The rows are grouped in 4 different ways at once. Each group adds its own fixed numbers to the row, and there is some noise. The rows also spread widely along 16 directions, which tell nothing about the answers.
(in the rows, 128 means zero)
Some rows, each with its group in each grouping after it:
[146 134 108 123 139 151 130 167 105 146 129  99 149 143 126 125 111 151
 104 156 130 108 121 159 151 128 123  78 126 148 147 165 169 120 103]	Z q310 D (0)
[111 115 154  93 107 153 168 129 159 139 144 141 128 140 144 114 123 108
 137 169 139 103 102 150 147 135 156 143 117 138 110 141 103 151 146]	Z q310 V (0)
[158 151  98 103 120 154  59 157  78 161 133  99 122 102 151 106 131 148
 165 143 123 158 129  96  67 135 102 158 105 133 127 150 121 177 139]	A q692 D (2)
[129 146 147  98 156 134 111 154 105 155 131 122 117  84 133 154 131 188
 126 110 106 159 101  94 131 106 112 112 104 154 189 107 124 124 145]	L q690 V (2)
[132  96 125 138  91 149 133 147 113 126 125 173 137 108  62 142 111 126
 102 140 144 113 153  92 141 146 114  99 125 127 156  90 120 138 143]	G q690 U (3)
[ 94  80 122  57  96 130  76 115  92 113 134 130 125  67 103  97 117 128
 167 119 144 109 145 115 115 116 115 101 157 119 142 135 132 145 134]	A q915 U (3)
[110 120 139 120 130  90 137  93 141 139 140 118 132 138 171 113 136 105
 131 128 130 152 100 165 167 131 107 113 126 127 116 167 112 108 121]	L q692 D (1)
[ 63 137 143  91 156 110  68 167 101 133  89 106 139 117 113  92 134 168
 144 116 129 141 141 105 102  86 104 125 138 123 137 143 156 135 113]	G q915 V (1)
[103  84 133  88 147 158 105 129 120 118 126 147 142  75 123 121  99 146
 129  55 121 110 171 103  87 111  98 114 128 106 167 117 133 117 108]	L q690 V (3)
[ 89  79 132  86  82 140 122  75 134 136  91 143 126 124 117 175 118 139
 183  88  77 164 182 120 112 116 118 114 120 116  97 120 129 144 134]	G q692 V (1)
[ 98 107 143  75 100 158 101 160 148 115 115  87 116 128 198 112 117 135
 188 174 121 132 120 125 124 159 128 165 176 135  80 164 130 145 105]	A q310 U (1)
[ 97 113 110  97 119 140 140 140 119 180 145 126 139 142 154 127 132  72
 104 154 137 161  63 127 128 165  88 123 117 132 131 168  77 161 119]	A q690 V (2)
[123 100 117 123  82 136 184 144 173 140 142 169 143 142 103 146 124 101
 121 160 137 100 131 133 133 135 148 123 126 134 125 106 127 151 171]	G q310 V (2)
[123  81 139  76 106 170 115 158 138 107 111 133 133 104 144 143 104 154
 153 144 122 108 146 116 129 138 129 126 149 131 136 125 135 138 130]	A q310 V (0)
[152 151 130 140 134 177 104 159 104 130 117  99 121 133 119 135 117 180
 126 126 126 100 154 105 115 128 129 107 121 124 137 117 155 148 116]	A q310 D (2)
[135 210 165 175 133 125 124 123 128 159 147 123 102 172 116  58 145 124
 136 157 139 125 140 155 134 115 160 166  73 124  65 156 120 141 134]	G q915 V (2)
[167 147 116 161 142 123 195  82 141 108 176  95 108 107 161 156 145 107
 138  79 108 145 161 116 115 107 159 149 137 110 106 133 129 122 153]	A q915 D (3)
[ 99 133 136 127 145 131 163 114 150 126 127 134 145 141 134 132 147  94
 100 105 135  94  99 122 127 127 159 142 136 112 122  98 106 136 118]	A q690 U (2)
[175 153  95 118 113 103 137 107 120 150 212 116 110  87 140 110 147 110
 148 132 148 124 101 159 144 111 147 104 116 147 140 139 133 124 190]	L q692 V (2)
[151 127  91 172  80 119 138 126 119 127 126 137 128 144 128 165 155  86
 135 152 132 169 152  86 107 159 121 157 144 117  80 121 113 163 151]	Z q690 D (2)
[137 110 122 118 103 115 128 142 116 140 186 173 117  62 105  99 128 113
 138 134 150 144 135 103 136 138  99 121 132 143 168 124 117 114 178]	Z q690 U (1)
[132 117  86 117 125 142 165 152 166 149 158  86 137 144 180 147 121 121
 130 128 135 112  97 150 107 137 124 108 149 122 134 146 150 144 143]	G q310 D (1)
[129 123 118 140 108 128 188 152 132 125 115 123 150 137  78 165 128 123
 120 195  95 122 145 125 144 103 167 117 145 144 122 132 156 129 158]	L q690 U (0)
[116 105 161 120 160 134 210 139 172 124 142 130 135 128 145 165 122 135
  83 126 119 102  79 128 193 128 141  94 141 139 190 105 109 105 136]	L q692 U (0)
[103 156 138 123 158 149 168  99  87 142 165  77 107 109 121 128 144 120
 108  95 137 140 109  98 128 100 138 102 121 131 136 135 126 154 133]	G q310 D (1)
[152 147 131 153 119 125 106 119 141 118 147 144 103 117 156 129 119 171
 154  58 103 127 184 139 146 136 133 124 126 145 101  99 179  81 106]	L q915 D (1)
[ 97 140 137 132 131 162 146 120 111 158 123 104 130 175  81 119 124 118
  98 142 127  93 108 143 147 125 143  77 117 111 117 146 122 149 108]	A q690 U (0)
[136 151  75 129 107 151 185 114 151 183 155 142 134 146 163 174 124  88
 137  84  61 172 146 146  88 145 154 168  94 159  70 123 141 129 115]	L q690 V (2)
[120 113 119 108 135 140 148 110  99 138 123 124 152 108 128 147 128 110
 114 131 112 144 122 115 109 116 124 130 112 129 137 144 114 145 128]	L q690 D (2)
[121 100 128 141 128 112 101 158 135 141 109 131 129 141 116 139 124 152
 117 144 144 151 119 104 129 136  57  82 137  81 174 149  95 142 152]	Z q915 V (3)
[145 163 128 161 108 133 153 140  97 150 151 136 129 129  85  89 120 113
 134 161 114 151 189 123 130 118 135 140  93 160  98 158 158 124 137]	G q692 D (1)
[ 82 128 114 140 126 110 178  72 129 144 149 157 115 108  99 162 149 108
 120   4  99 163 185  87 115 109 127 114 130 132 118  77 150 112 116]	G q310 D (2)
[166 127  82 126 121  98 157 119 133 166 145 199 167 108  87 143 133 112
  89 109 117 127 126 152 122 111 140 126  69 159 169  89 136 116 173]	G q692 D (0)
[124 167 149 149 140 118 129 100 120 111  95 133 138 152 139 129 150 113
 108 102 123 141 142 132 146 124 166 175  99 135  66 104 117 124  88]	G q692 V (3)
[ 84  90 134  44  79  64 102  78 153 122 125 136 119 112 153 172 168 136
 168 122 154 124  44 159 194 119 153  86 167 143 133  86 117 132 164]	Z q690 V (0)
[115 104  99 101  83 115 139 123 140 149 131 154 135 116  96 153 122 127
 153 116 104 141 159 134 112 110 131 111 120 133 123 118 150 140 158]	G q915 V (3)
[158 150 115 124 124 148 129 207 155 147 172 114 114 119 149 120 114 168
 122 149 150 102 104 131 135 142 123 112 133 153 165 115 152 126 151]	L q310 V (3)

New rows. What belongs after each?
[129 122 130 112 142 151 126 122 149 147 150 138 114 118 179 126 120 135
 125  64 124 128 127 127 124 155 110 137 119 130 136 115 121 115 101]	A q310 D (0)
[130 126 106 135 124 141 136 136 104 111 142 127 143 107 102 133 136 106
 111 114 149 109 147 108 116 115 143 118 138 123 121 111 144 140 144]	G q690 V (1)
[110 124 155 131 146 111 153 150 130 137 120  92 122 125 125 151 141 155
 126 163 120 159 107  74 131 106  95 107 142 112 180 143 102 154 170]	L q692 D (2)
[137 117 112 163 127 132 114 175 142 124 137 136 132 140 133 119 124 119
 111 122 152 118 149 100 124 155  88 110 149 105 140 127 124 128 128]	L q692 V (2)
[106 127  92 114 121  90 147 157 145 129 148  99 140 118 157 134 153 100
 144 140 124 141 109 117 124 124 137 136 179 144 123 134 145 125 143]	L q692 U (2)
[157 140 132 127 124 157  83 109 104 129 113 117 117 119 146 135 126 154
 155 115 123 144 140 121 105 129 125 143  91 112 107 125 110 159 141]	G q692 V (1)
[147 161 148 166 136 125 116 130 149 165 137 130  99 139 115 136 113 195
 131  89 104 140 148 140 147 124 106  89  93 117 156 109 140  97 129]	G q690 U (3)
[129  88 102  82  76 101 120 119 128 129 154 173 139  86 141 134 146  77
 132 145 175 134  88 116 126 154 128 156 139 144 132 100  96 159 171]	G q690 D (0)
[140 155 136 141 157 159 116 164  83 163 147 134 126 120 113  94 115 132
  92 127 126 155 134 107 141 142  83 112  87 149 156 155 116 122 109]	A q692 V (1)
[131 178 154 102  94 123  89 176 157 130 127 111 109 143 155 108 131 191
 168 155 145  86 112 152 159 131 183 151 126 182  98  81 183 122 113]	G q690 D (3)
[108  98 124  98 105 112 108 157 111 141 150 148 121  88 120 108 123 134
 138 137 148 151 127  99 134 135  80 106 142 144 162 137 134 133 150]	G q915 D (1)
[105 131 166 112 110 162 107 145 159  96  66  89 116 170 171 171 130 183
 169 141 103 115 137 119 142 135 160 143 159 121  73 106 144 147 104]	A q310 V (1)
[133 142 150 127 107 156 144 157 168 149 156 113  82 117 142 140 114 188
 186 117  99 140 176  99 115 123 129 124 128 133 129 116 157 134 160]	G q310 V (2)
[163  89  72 103  87 138 127 126 140 150 133 165 140  99 178 190 109 125
 150  99  87 190 143 147 118 162  99 134 115 152 117 125 137 115 134]	G q310 V (1)
[135 120  46  98  94 124 116 122 125 172 127 124 155 134 122 172 131 118
 137  99 102 136 120 143  71 122 129 112 117 130 127 109 151 159 142]	A q690 D (3)
[165 111 101  75 127 169  53 126  70 140 130 171 142  57 122 124 109 153
 120  93 135 120 127 127  92 130 113 130  83 143 162 103 119 142 134]	L q310 V (0)
[184 192 127 165 155 138  33 148  92  88  92  63 127 135 194  91 160 158
 163 164 160 130 140 110  61 124 145 220 129  87  60 151 120 174 132]	Z q310 D (1)
[156 134 108 147 114 110 108 144 124 133 112 181 165 143  92 125 131 123
  92 151 147 105 126 169 155 128 145 119  94 143 127 107 142 114 136]	G q690 V (0)
[128 125 161 125 109 139 138 163 128  89 103 137 129 110 155 166 132 139
 119 158 133 146 117  89 185 166 154 170 156 173 107  80 121 116 100]	G q690 U (3)
[120 110 119 109 110 140 142 146 138 126 129 119 129 127 152 156 127 130
 138 144 127 140 112 122 139 138 126 121 143 134 119 133 128 145 143]	G q915 V (1)
[158 159 163 125 168 128  89 135 137 116 127 124 126 107 151  96 128 186
 118  96 160  87 115 130 130 107 136 139  93 118 171  89 124 122 133]	G q692 D (3)
[111 114 151  82 116 132 180 116 139 104 178 120 118  80 157 108 139  87
 154 151 155 117 110 119 136 112 170 165 145 144 109 138 111 150 175]	G q915 V (1)
[178 131 115 111 117 118  58 165  90  74 112 105 139  94 162 137 153 156
 127 166 184 107  93 113 164 141 153 139 157 157 131  92 141 140 135]	G q692 D (0)
[ 96 128 155  90 135  93 107 139 154 135 131 158 155 119 109  49 127 139
 134 149 164  64 116 166 116  83 143 138 103 123 152 130 143 131 158]	G q915 D (1)
[ 90 150 163 112 141 105 114  96 122 145 105 172 134 118 104 104 144 129
 122  91 121 158 141 123 120 102 133 172  77 134 112 104 105 125 119]	G q310 V (3)
[111 156 115 151  96 129 125 132 115 172 157 122  97 150  75 121 135 138
 138 115 123 133 153 123 137 121 118  69 122 132 114 127 157 136 142]	L q310 V (2)
[162 133 102 129 117 150 152 162 124 124 124 114 150 121 143 160 125 126
 120 168 114 132 122 123 123 138 155 152 136 148 121 125 136 136 130]	Z q690 U (3)
[170 113 140 139  79 113  84  69 119  87 153 125  93  94 143 123 139 148
 177 116 171 107 154 147 166 130 136 100 139 107  98 116 135 127 168]	G q310 D (1)
[163  96 110  82 110 120 157 123 191 151 176 160 146 104 190 111 109 110
 150 152 131 102  88 188 116 131 133 148 101 127 156 147 110 131 185]	A q915 D (1)
[141 157 124 146 142  97 140 138 152 161 137 142 132 141 140 122 138 122
 122 122 109 165 126 140 126 123 113 148  96 130 134 138 114 111 141]	A q692 V (3)
[167 137 159 114 133  83  55 124 135  85  78 118 149 115 160 113 144 192
 163 163 140  95 126 170 160  94 155 138 126 122 135 122 149 108 140]	A q692 D (2)
[ 75 113 123  93 100 132 154 131  97 103 124 105 125 102 107 144 156  88
 152 143 131 150 147  59 105 107 156 154 174 137  87 123 130 179 150]	G q915 V (2)
[101 130 131  78 146 134 174 135 135 154 145  93 121 102 157 160 131 133
 150 114  85 173 111 106 109 102 132 138 130 144 147 143 122 137 140]	A q690 V (3)
[ 89 102 146  96 128 165 111 148 104 117 127 148 127  96 100 100 123 121
 125 102 144 108 158  69  99 126 113 133 136 114 141 113 115 157 124]	A q915 V (2)
[ 89 137 128 106 133  99 143 173 132 118 108 113 159 146 109 122 145 134
 112 167 138  99 103 145 159  93 161 106 160 153 131 129 170 121 128]	Z q915 V (1)
[145  94 104  99 110 155 161 161 184 143 161 112 136 135 184 165 101 154
 139 125 127  88  96 158 142 149 124  80 153 136 165 124 155 121 140]	Z q690 D (1)
[148 115 100 141  97 128 157 133 129 146 154 169 135  99 104 140 126  97
 131 134 116 162 159 100  96 142 118 155 116 129 133 118 108 137 165]	Z q690 U (3)
[110  88 138 111 119 177 178 183 173 109  76 115 167 184 159 181  98 146
  96 172 110  75  99 149 186 161 158  96 163 143 128 123 149 120  71]	Z q915 U (2)
[133 165 155 144 125 108 118 107 130 133 122 144 118 131 121 135 149 151
 130 117 129 137 121 135 153 113 152 140  95 139 108  90 124 123 147]	G q690 V (1)
[124 100 119  96 134 104 118 136 128 102  90 133 159  85 142 176 145 150
 133 135 121 156 117 101 108  96 127 147 144 123 155 106 122 141 173]	G q310 V (1)
[121 100 121 118 108 114  95 136 138 143  84 184 163 139 106 132 115 136
 100 138 137 124 118 153 140 146 103 124 102 125 145 107 113 121 117]	G q310 U (3)
[137 143 189 152 143 171 154 135 117 107 162  97  85 117 137  94 126 135
 131 143 157 119 152  74 150 136 130 144 126 119 127 139 104 148 137]	G q692 D (0)
[ 98 152 135 120 111  82 136 131 127 147 113 126 128 141  79 143 166 135
 120 147 144 135  98  96 134  99 144 125 119 139 142  81 120 166 172]	G q692 D (3)
[126 102  61 155  72  73  88 128 149 133  98 152 160 179  95 145 150 102
 126 141 156 107 132 166 123 132 110  79 150  82 102 120 145 147 155]	G q915 V (2)
[127 127 117 153 146 141 168 124 140 128 114 116 133 150 127 177 132 139
 107  83  97 134 157 109 123 122 129 111 136 114 128 113 146 124 115]	A q310 D (0)
[119 109 119 132 141 129 207 156 119 116 136 115 159 106 115 158 115 121
 107 156  91 149 162 132 162  99 133  99 154 163 141 166 177  87 131]	L q310 V (1)
[ 78 142 156 110 122 101 109 152 160 147  75 132 131 165 140 147 143 161
 152 140  99 165 125 119 128 119 127 163 125 134  99 116 132 136 119]	G q690 V (0)
[177 109  88 102 117 116 154 179 159 108 146 130 166  86 186 161 130 116
 139 191 127 130  97 139 118 127 153 172 153 157 142 131 140 125 185]	L q690 V (1)
[165 130  87 118 161 140  86 151 159 169 155  90 128 133 220 128 104 161
 145  86 112 137  99 174  97 147  76 102 112 103 156 169 131 115 122]	L q692 V (1)
[187 174 112 179 156 139 124 125 130 126 155 131 125 120 128 111 135 143
 115  72 131  96 167 122  96 112 146 141  95 114 135  94 145 122 148]	A q692 D (1)
[173 127 164 141 129 133 122 100  98 105 169 133 106  90 127  89 113 132
 126 139 153 118 150 155 195 128 119  93 110 125 135 169 115  95 134]	A q915 V (3)
[148 131  94 134 126 134 145 135 131 128 154 131 140 125 128 127 143  99
 107 114 156 102 124 114 105 132 146 139 127 125 128 101 128 156 149]	G q692 D (0)
[166  94  69 154 103  56 149 123 173 113 155 160 158 107 163 149 156  79
 129 124 155 149 126 133 117 135 107 144 154 111 139 117 121 116 196]	G q692 D (1)
[113 157 136 140 126 130 120 129 122 117 114  88 117 139 140 144 144 143
 151 132 104 140 139 116 129 119 154 140 152 128  80 124 149 129 118]	L q690 U (1)
[126  83  75 112  94 116 119 150 148 167 164 184 162 129 105  98 116  83
  91 142 189  82  90 171 128 150  89  74 116 113 171 133 115 143 159]	G q310 V (2)
[204 102  87 167 149 177 131 168 118  95  76 123 179 123 132 205 104 167
  89 141 110 119 164 118 102 124 117 115 120 100 159 117 143 135 145]	G q310 V (1)
[105 111 149 121  91 124  86 205 149 129  97 155 108 123  95 137 116 193
 167 146 109 154 184  63 120 135  84 127 151 130 150 102 144 132 146]	A q915 V (3)
[112 124 135  96 141 171 141 143 135 130 128  93 136 129 172 114 116 130
 148 139 120 120 126 137 108 123 136 145 131 123 108 168 129 145 116]	Z q310 V (1)
[100 121 147  99  97 159 113 143 110 133 130 122 112 117 116 126 120 140
 152 148 127 132 136 105 129 132 126 121 134 142 109 130 132 151 132]	L q690 V (1)
[174  82  82 149 112 137 144 115 135 105 134 160 151 101 132 190 119 115
 106  97 118 124 149 123 128 147 127 110 147 110 146  96 129 113 148]	L q690 U (0)
[103 133 132 110 132 155 167 177  98 117 106 124 159 130 116 133 136 106
  88 170 140 119 115  79 130 133 157 163 139 166 119 112 132 159 107]	G q915 D (2)
[ 76 119 133  99 131 137 125 133  99 111  77  82 132 139 145 177 141 138
 129 112  99 177 134  89 141 130 121 124 169 137  96 132 136 136  74]	A q310 V (3)
[116 164 152 112 153  79  83 104 125 109 118 142 134  95  98 100 169 157
 124  86 171  87 111 109  98  66 169 159 107 113 153  53 124 147 166]	G q690 D (3)
[102 130 102 113 117 119 122 137 123 146 136  99 132 134 117 128 126 130
 148 120 112 134 144 139 109 103 125 101 143 124 113 149 160 128 125]	L q690 V (3)
[197 119  52 158  91  93 181 130 128 117 172 145 148  88 124 197 154  87
 117 145 132 160 125 124 132 124 150 125 146 150 131 103 142 129 214]	G q690 V (1)
[ 78 123 159 158  97  68 129  89 135 119 116 150 127 159  49 100 150 117
 122 123 163 101 161 137 173  98 127  79 134  97 111 114 140 117 135]	G q690 D (3)
[136 134 157 147 149 153 148 125 142 124 152 118 114 128 146 105 116 127
 121 113 132 123 156 128 136 130 118 132 117 104 121 156 109 117 118]	A q310 V (3)
[121 126 119 120  61 143 111 127 133 152 168 140  90 157 131 136 130 127
 127 112 170  95  94 145 198 187 129  64 145 155 106  91 143 132 106]	Z q690 D (0)
[151 155 123 139 109 135 106 171  96 119 123 161 145 128  97 110 156 112
  86 173 185  94  95  89 124 143 155 165 115 147 129  79 106 177 148]	Z q915 D (2)
[159  96 110 110 116 161 112 173 166 160 155 175 127 116 157 148  97 154
 107 103 147 107  97 134 137 176  90 100 106 133 186  92 116 126 140]	G q690 V (0)
[118 168 114 150 172 101 188 151 162 167 157 127 136 131 135 125 129 130
 108  83  92 164 149 137 116  98 123 139 108 143 144 136 157  88 124]	G q310 V (3)
[104 118 139 105 118 133 111 127 113 141  96 150 140 129 120 139 142 118
 120 150 129 158 104 103 117 135 110 152 111 123 120 124  80 165 145]	A q310 V (1)
[191 142 113 166 137 109  92 109 131  77  87 143 150 125 178 173 149 145
 121  90 115 136 150 143 147 137 153 163 126 122  94  83 136  96 117]	A q692 V (1)
[111 124  87 145 155 133 154 170 129 147 137 118 159 138 114 101 125  80
  96 121 122 137 151  99  76 132  98 143 139 105 141 157 123 135 114]	A q692 U (3)
[154 115  90 126 111 140 133 106 141 145 142 136 135 135 137 167 120 125
 117  85 126 112 119 161 130 138 128  82 114 112 135 113 128 126 130]	Z q690 V (3)
[129 151 126 124 118 111 104 121 120 110 142  94 116 124 135 131 152 145
 138 118 163  99 106 143 154 107 161  93 151 128 111 104 155 133 147]	G q690 V (1)
[104 109 130  71 102 104  95 105 124 151 122 130 122 102 155 137 131 144
 173 117 113 170 118 129 119 126 107 136 125 137 129 134 119 134 127]	Z q690 D (3)
[161 151 110 161 115 160 120 144  88 147 137 109 124 145 105 138 135 112
  93 160 162 135 107  92 109 153 113 127 103 114 123 127  93 186 140]	G q690 D (3)
[ 96 105 118  85 106 155 110  82 112 159 125 112 114 121 103 139 134 117
 170 113 111 142 131 101  48  99 113 121 109  71 116 145  84 212 186]	A q915 V (1)
[114 109 138 105 104 157 154 119  91 137 154 119 103  86 141 144 129  99
 136 146 126 191 117  76 143 162 104 142 137 150 113 146  89 153 137]	G q310 U (1)
[140 123 159 112 138 175 185 152 173 144 111 173 157 143 125 145  95 156
 100 146 101  90 119 157 139 119 163 143  68 146 153 104 125 129 141]	G q915 V (1)
[113 120 102 101 136 142 160 184 146 151 154 132 154 125 152 109 114 107
 104 147 130 110  93 141 128 143 129 131 143 156 149 143 143 120 120]	Z q915 U (1)
[145  95  98 107  50 112 147 141 159 121 105 161 150 137 112 181 131 126
 149 179 114 117 133 135 137 139 159 136 142 150 108  93 142 151 167]	A q915 D (3)
[108 120 161 107 131 153 198 155 172 140 137 165 155 131  92 117  96 146
 100 127 124  60 145 146 143 104 167 118  97 156 166  93 161 111 125]	G q690 D (3)
[141 178 171 174 110 175 164 122 116 157 136 136 117 187  75  81 118 111
  91 195 143  92 126 158 170 147 166 129  70 136  85 145 102 149 114]	Z q310 U (3)
[ 72 160 159 101 171  98  86  70  42 118  94  71 119 110 113 138 164 164
 113  61 117 154 108 113 183  80 134  68 136 149 130 122 153 110  67]	L q692 D (2)
[ 75 119 140  89  73  88  80 124 113 110  94 145 121 117  82 141 166 142
 149 144 160 113  94 100 160 117 154 113 161 145 112  62 132 160 156]	G q915 U (1)
[110 108 124 110 102 139  98 148 149 149 123 174 122 125 114 130 123 144
 135 102 138 124 140 106 105 144 104 130 114 121 139  89 119 150 147]	G q310 V (0)
